The rows of a group lie close to one hidden flat surface of 13 dimensions, which passes through zero. Surfaces can cross.
In the rows, 128 means zero.
Known rows, each followed by its group:
[108 143 158 172  99 117 202 123  59 149 108 151 130 141 121 154  86 142
 180] -> V
[131 148 117 100  73 110 140 149 150 166  93  67 155 124 179 150 143 163
  90] -> K
[147 106 114 152 177 124 102 109 128 165 116 122 155 200  95  97 126 140
 148] -> P
[157 176 169 123 172  91 150 155 172 128 149 119  85 116 113 120 166 175
 130] -> Q
[113  46 108 131 154 108 145  99 123 104 127 158  82 127  89 143  94 116
 148] -> P
[137 107 120 143  89 155  70 146 137 119  58 161 117 136 163 115 143 173
 160] -> K
[123 154 117 172 114  86 166 134 130 157 170 114 158 138 130 118 175  66
 130] -> V
[127 127 123 145 153 134 137  98 127 194 119 181 108 133 154 113 133  96
 163] -> Q
[136 142 147 170 130 122  93  81 164 140 173 144 121 212 102 121 117 125
 125] -> P
[157 131 163 131 169 105 110  82 107 160 172 197 120 127 118 136 116 113
 178] -> K
[166 113  93  76 153 152 156 115 193 118 153  58 123 106 143  94 187 100
 102] -> R
[142 112 120 100  77 139 126  99 158  91 139 123  87  76 141 127  89 123
  48] -> K
[117 130 105 125 179 185 174 118 113 111 139 138 125  69 124 112 149  62
 141] -> K
[153 100 144 143 165 137 102 133 130 122 125 113 138 144 163 119  96  75
 182] -> R
[ 87 127 179 123  69 153 121  87  79 122  96 131 125 151 146 113 144 151
 152] -> Q
[ 86 124 106  93 127 163  96 179 140 139 147 137 140 111 129 107 173 133
 168] -> Q
[195 139 127 131 102 152 106  91 139 112 109 127 185 111  67 170 149 150
  96] -> Q
[161 100 133  57 138 150 145  96 169 165 138  95 111  89 129 106 133 156
 132] -> R
[181 122 170  76 123 130 117  72 111 101 144 109 147  99 105 123 168 154
 129] -> R
[ 99 141  99  98 123 150 101 164 144  64 142 147 118 126  93 172 144 211
 117] -> V
[133 140 155 147  92 152  88 124 154  74 129 124 115 112 121 140 106 143
  93] -> P
[116  92 123  82  55 145  91 147 109  90 100 134 149 148 109 153 152  82
 125] -> Q
[ 99  87 137  94 107 101  71 158 153  67 198 101 118 132 133 143  94 122
 137] -> Q
[103 171 136 141 122 150 165 118 121 145 153 158 119 111 138 133 159 141
 160] -> Q
[169 139 169 165 156 141  83 105 152 101 143 143  93 141 105  71  90 125
 100] -> P
[105 168  91 156 145 166 148 168 128 140 143 148 114 151 178  70 136  95
 145] -> P
[ 95 173 108  80 145 149  96 123 136  89 194 135 144 166 121 168 158 160
 108] -> V
[128 137 144 128 150  64 149 158 166 121 128  83  72  74 182  92 138 146
  77] -> K
[110  71 100 133 144 129 104 133 142  81  80  77 145 161 109 149 155 150
 132] -> K
[160 122  96 140 124 139 164  57  90 106  81 121 160 149 105 170 119 103
  62] -> Q
[193 100  86 171 128  84 147 174 130 108 114 114 140 136  80  90 108 106
 101] -> R
[ 98 117  98 128 120 110 148 170 130 128 199 145 125 118 115 155  65 122
 152] -> V
[179 137 145 125 165 159 109 134 127  69 153 115 113 129 164 101  62  68
 119] -> P
[114 110 127 192 179 109 130 103  92 136 122 120 132 182 152  94  78  96
 145] -> V
[ 86 171 115 164  90 124 129 191  98 125 114 122 177 147 106 134 178 181
 146] -> P
[138 102 150 123 129 143  80 115 123  43 127 108 145 144 133 178 106  32
 116] -> R
[159 130 166  99 160 163  78 137 104  93 120 101 157 158 161  74 188  92
 189] -> R
[153 146 126 152 133 187 100 151 109 123 106 156 118 152 165  27 134  59
 134] -> K
[ 81 122  71 191 195 118 134 103 120 156 143 148 142 173 128 136 115 141
 142] -> V
[121 114 139  82  89 168 153 125 144 219 127 135 141  87 123 140 107 112
 166] -> V
[160 160 137  43 141 153 112 106 154 118 126 133 113 162 177 176 163 102
 120] -> K
[139 140 134 111  38 129  93 170 128 161 155 189 112 151  85  88  86 163
 117] -> R
[ 94  76  81  91 177  97 126 117  68 128 146 135 151  63 155 138 118 163
 151] -> V
[115 137 113 105 210 177 127 109 134 109 132 170  92 155 116 112 164  76
 129] -> K
[ 84 115 108  89 119 166  99 131 108 162  56 133 160 115 173 169 149 131
 140] -> P
[163 167 140 184 183 142 166 192 140  56 113 146  98 133 110 167 105 110
 163] -> Q
[118 156 125 124 101 248  93 109 169 170  69 131 171  76 148 163 163 167
 144] -> P
[158 153 130  98 134 192 171 136 162 139 160 113 119 127 149 116 124  85
 165] -> P
[ 55  65  88 146 131 149 100 110 140  80  99 110 112 142 162 168  88 119
 117] -> R
[178 172  89 115 157 102 114 178 152 138 119 159 133 126 115 121 190 155
  95] -> V
[158 162 173 184 154 131 117 143 161 133 113  58 154 108 163 104 128 154
 141] -> R
[121 162 144 129  54  90 142 154  77 155 130 181 143 100 125 150 144 174
 151] -> R
[ 95 134 104 158 111 119 154 142 123 136 146 140 113 156 126 114 102 119
 116] -> Q
[174 137 158 174 110  82 151  93 124 103 158 106 143  89 100 147 113 192
 122] -> R
[155 143 164 173 156 121 157  89 136 118 176 122  88 148 102  75  70 132
 110] -> V
[102  74 162 173 137  66  65 107 178 143 160 146  82 180  97 118 103 172
 170] -> Q
[101 126  57 115 194 118 148 138 182 146 108 137 106  99 125 184 149 161
  84] -> Q
[125 137 154 116 117 125 116 132  93  85 131 101 185 113 144 189 146  99
 156] -> P
[133 117 156 164 111 121 135 123 113 125  89 132 127 118 142 149 109 133
 159] -> Q
[157 130 152  92 187 125 107  98 118 114 145 134 142 159 127 140 185  79
 168] -> K
[179 131 123 144 153 104 132 123 145 173 108  80 162 126 200 128 118 143
 149] -> K
[141  83 111  59 106 140 116  85 134 104 126 126 118 114  90 133 131 136
  82] -> R
[151 118 146 115 135  69 126 125 104 106 161 108 146 174 112 139 123 103
 134] -> P
[119 139 139 112  78 130  88 120 153  99 124 188  84 134 143 165 153 165
 131] -> K
[175 147 113 155 195 103 130 110 141  98 191 149 117 164  92 104 141 100
 116] -> V
[200 138 131 170 149 136 147  92 125 131 176  90 172 120 118  75 112  74
 121] -> K
[147 102  92 108  75 117 139 136 128  93 124 128 144 111  59 140 163 137
  89] -> R
[130 102 125 112 129 114  87 162 142  55 162 103 114 153 145 107 117  52
 110] -> V
[125 166 159 134 118 167 108  58 123 131  86 135 141 162 142 180 136 202
 119] -> V
[149  87 119 124 190 147 113 124  94 131  83 128 149 111 125  94 144 107
 164] -> P

New rows. What belongs after each?
[128 152  73 123  91 117 157 201 148 184 147 159 117 138 139  82 152 119
 134] -> R
[156 123 170 163 102  87  93  53 161 108 177 129 132 129  92 122 193 117
 117] -> P
[136 137  89  95  98 173 105 150 119 130 119 176 122 153 126 123  93 159
 114] -> P
[180 113 149  91 124 124 106 159  93 112 125 152 136 155 103 105 118  65
 154] -> R
[122 118 141 190  95  83 155 195 115 120 125  96 118 131 126  70  99  89
 132] -> V
[110 154  83 129 179 112 154 137 140 175 171 150 119 176 143 112 129  70
 110] -> V
[121 137 134  83  75 132 177 189 134  97 112 117  85  47 127 124 122 153
  98] -> P
[171 137  85 145 153 151 107 160 134 136 142  95 180 128  92  76  94 141
  84] -> Q
[150  83 112 129  82 135  84  71 105 156 103 137 173 132 170 129 122  85
 133] -> K
[134 135 125  72  83 163 111 166 133  97  88 109 106 137 195 120 112  95
  99] -> K
[105 103 143 128 123 168  58  76 138 128 104 112 149 118 161 133 130 150
 125] -> R
[109 112 110 147 155 164 117 109  89 116 100  98 155 129 161 107  73 141
 118] -> Q
[135 128 125 105 147 121 135  79 145 166 146 139 120 105  62 122 133 165
  72] -> K
[121  98  95  58  88 108 128 151  99 121 134 154  80 140 183  85 107 132
 121] -> R
[107 122 163  52 181  94 142 147  91 118 137  85 134 122 118 113 177  53
 123] -> K
[178 174 121 150 172 145 130 115 178 159 128 124 112 137 125  72 160 169
  97] -> K
[133  56 114 161 166  68 117  86 125 170 128 126 136 174  92  93 151 109
 162] -> Q
[122  87 117 129 138 143 146 156 129 160  94 145  96 115 116 103  80 121
 150] -> V
[133 159 171  86 133  91 110 149  97 167 104  93 164 161 142 144 130 135
 113] -> P
[165 148  90  92 146 107 157 146 164 151 151 149 114 105 134 153 137  77
  85] -> Q
[127 157 166 142 181 124 144  90 124 135 124 131 143 111 131 199 120  67
 120] -> R
[119  91  70 146 192 180 143 111 139 137  86 107 129 113 117  89 123 118
 105] -> K
[117 126 176 103  80 130 141 136  86  75 105 128 104 158 149 133 131  82
 146] -> Q
[123 153 130  84 173 135 136 148 102 164 109 136 111 145 188  78 163 101
 147] -> R
[156 172 157 133 124 148 174 129  98 116  58 170  97 186 103 138 166 116
 137] -> V
[131 142 126  95  75 132 127 123 117 175 103 111 179 118 153 148 179 129
 130] -> K
[192 117 173  93 108 128 105 135 121  65 120 140  95 120 134 147  72 118
 127] -> V
[103 123 132 106 121 169 157 145 162 115 120 140  61 146  97 107 109 110
 113] -> V
[168 115 136 131 173 124 148  70  83 143  86  94 151 135 145  96 118 113
 105] -> Q
[118  98 126 158 103 150 106 108  66 170 117 183 183 128  96 118 122 111
 192] -> K
[139 175 189 122  96  92 139 168 105 138 170 156  94  77 132  69 124 114
 120] -> K
[164 134 139  98  80  75 151 171  92  66 130 112 103 121 139 111 107 137
  87] -> R
[ 76 170 145 154 169 159 134  89 117 148 152 169 139 158  84 157 166 142
 156] -> R
[225 150 163 120 157 144  95 102 162 106  79 122 136  90 120 180 100 156
  89] -> Q
[157  87 112 152 166 134 104 106 164 116  91 148  87  79 153 116 116 182
 141] -> K
[145  57 105 142 164 123 118 106 126  75 103 111 110  72 144 118 104 102
 116] -> P
[109 137 108 124 142 128 118 138 118 235 134 126 169 130 172 123  75 146
 144] -> V
[103 139 123  89  66 106 154 103 113 152 158 173 136  98 116 173 206 134
 148] -> P
[125  70  91 141 154  78 120 135 147 146 175 114 152 114 115 130 142 100
 165] -> Q
[ 98 119 106 182  79 142 134 149 105 163 106 145 144 148 121  99 101 126
 140] -> Q
[123 164 148 139  79  76 188 148 136 156 215 124 124  98 130 116 157 118
 155] -> Q
[145 148 171 188 149 150 100 139 147 108 153 120 149 167  85 121 107 116
 163] -> R
[ 93 135 130 136 159 148 182 129 148  93 166 124 112 151  56 178 141 113
 154] -> R
[173 134 108 151 121 116 117 139 167 119 189 131 140 141 162 131 114  21
 128] -> R
[110 143 123 155 129 119 120 114 158 108 119 105 108 131 140 109 153 151
  74] -> V
[130 124 158  97 159 143  72 161 160  92  97 143  80 145 135 141 118 143
 136] -> Q
[184 164 178 151 140 112 154 110 119  76 134  93 117 128 134 140  75 141
  99] -> Q
[175 130 122 115  82 124 112 118 160 182 145 141 171  59 122 162 145 123
 129] -> Q
[ 99  75 121 122 161  77 127  97 125 119 120 127 106  79 201 170 141  91
 150] -> K
[146 135 168 111 151 185  72 150 140 141 126 126 149 166 118  94 144  80
 180] -> R
[108 156 116 173 125 126 120 114 116 112 170 138 162 150 157 151 149 101
 147] -> P
[ 73 163 118 125 145 176 158 129 113  74  98 149  99 158 114 161 170 156
 126] -> Q
[132  96 114 142 141 102 159 135 119 154  99  45 188  60 147 113 179 121
 141] -> K
[100 130  97 138 146 116 202  87  95 144  88 115 132 111 151 158 152 133
 109] -> Q
[114 120 126 128 187 131 155 117 101 127  67 130  89 158 163 114 119 114
 121] -> Q
[134 153 160 120 140 179 149 129 139 128 129  96 159 109 140 187 104 109
 168] -> P
[ 91 128 132 190  91 100 136 144 155 116 127 159  89 188  70 144 127 164
 131] -> Q
[111 175 135 135 111 133 140 128 146 183 181 144 125 170 158 163  40 128
 123] -> V
[ 88 100  66 103 118 147 163 148 135 173 136 168 128 129 108 145 176 114
 183] -> R
[134 108 100 150 165  45 194 117 144 109 145 100 117 129  99 175 154 120
 106] -> Q
[117 145 142 106 127 147  85  87 122 120 155 161  94 175 107  92  91 150
  65] -> R
[103 147 128 117  94 128 183 151 126 108 162 122 124  91 129 194  84 138
 132] -> K
[104 167  96 135 147 118 194 149 151 133  97 154  79 133 124 169 147 139
  87] -> Q
[ 78 117  70 180  88 157 136 103 153 105 134 168  84 132 164 138  81 103
  81] -> K
[103  87 140  79 104 139  95 156 120  79  93 127 101 112  78 115 130 147
  99] -> K
[165 145 163 185 170 131 146 122 128  85 117 120 127 107 131 165  93 150
 161] -> Q
[156 108  85  73 153 123  66 172 155 135 100 133 136  98 158 123 145 135
 102] -> V
[185 162 116 109 144 181 157 173 105  95 149 144 135  97 115 113  68 142
 141] -> P
[121 129 143 131 175  99 111 117 148  77 162 118 112 197  81 141 161 121
 123] -> K
[182 129 136 157 156 108 112 156 137 143 126 102 134 150 105  66  90 132
 113] -> Q
[101 110 148 126 106 101 142 142 105 129  50  91 115 149 125 118 151 171
 109] -> Q
[133 115 117 149 116 124  78 120 132 182  89 170 101 171 154  86  72 166
 107] -> K
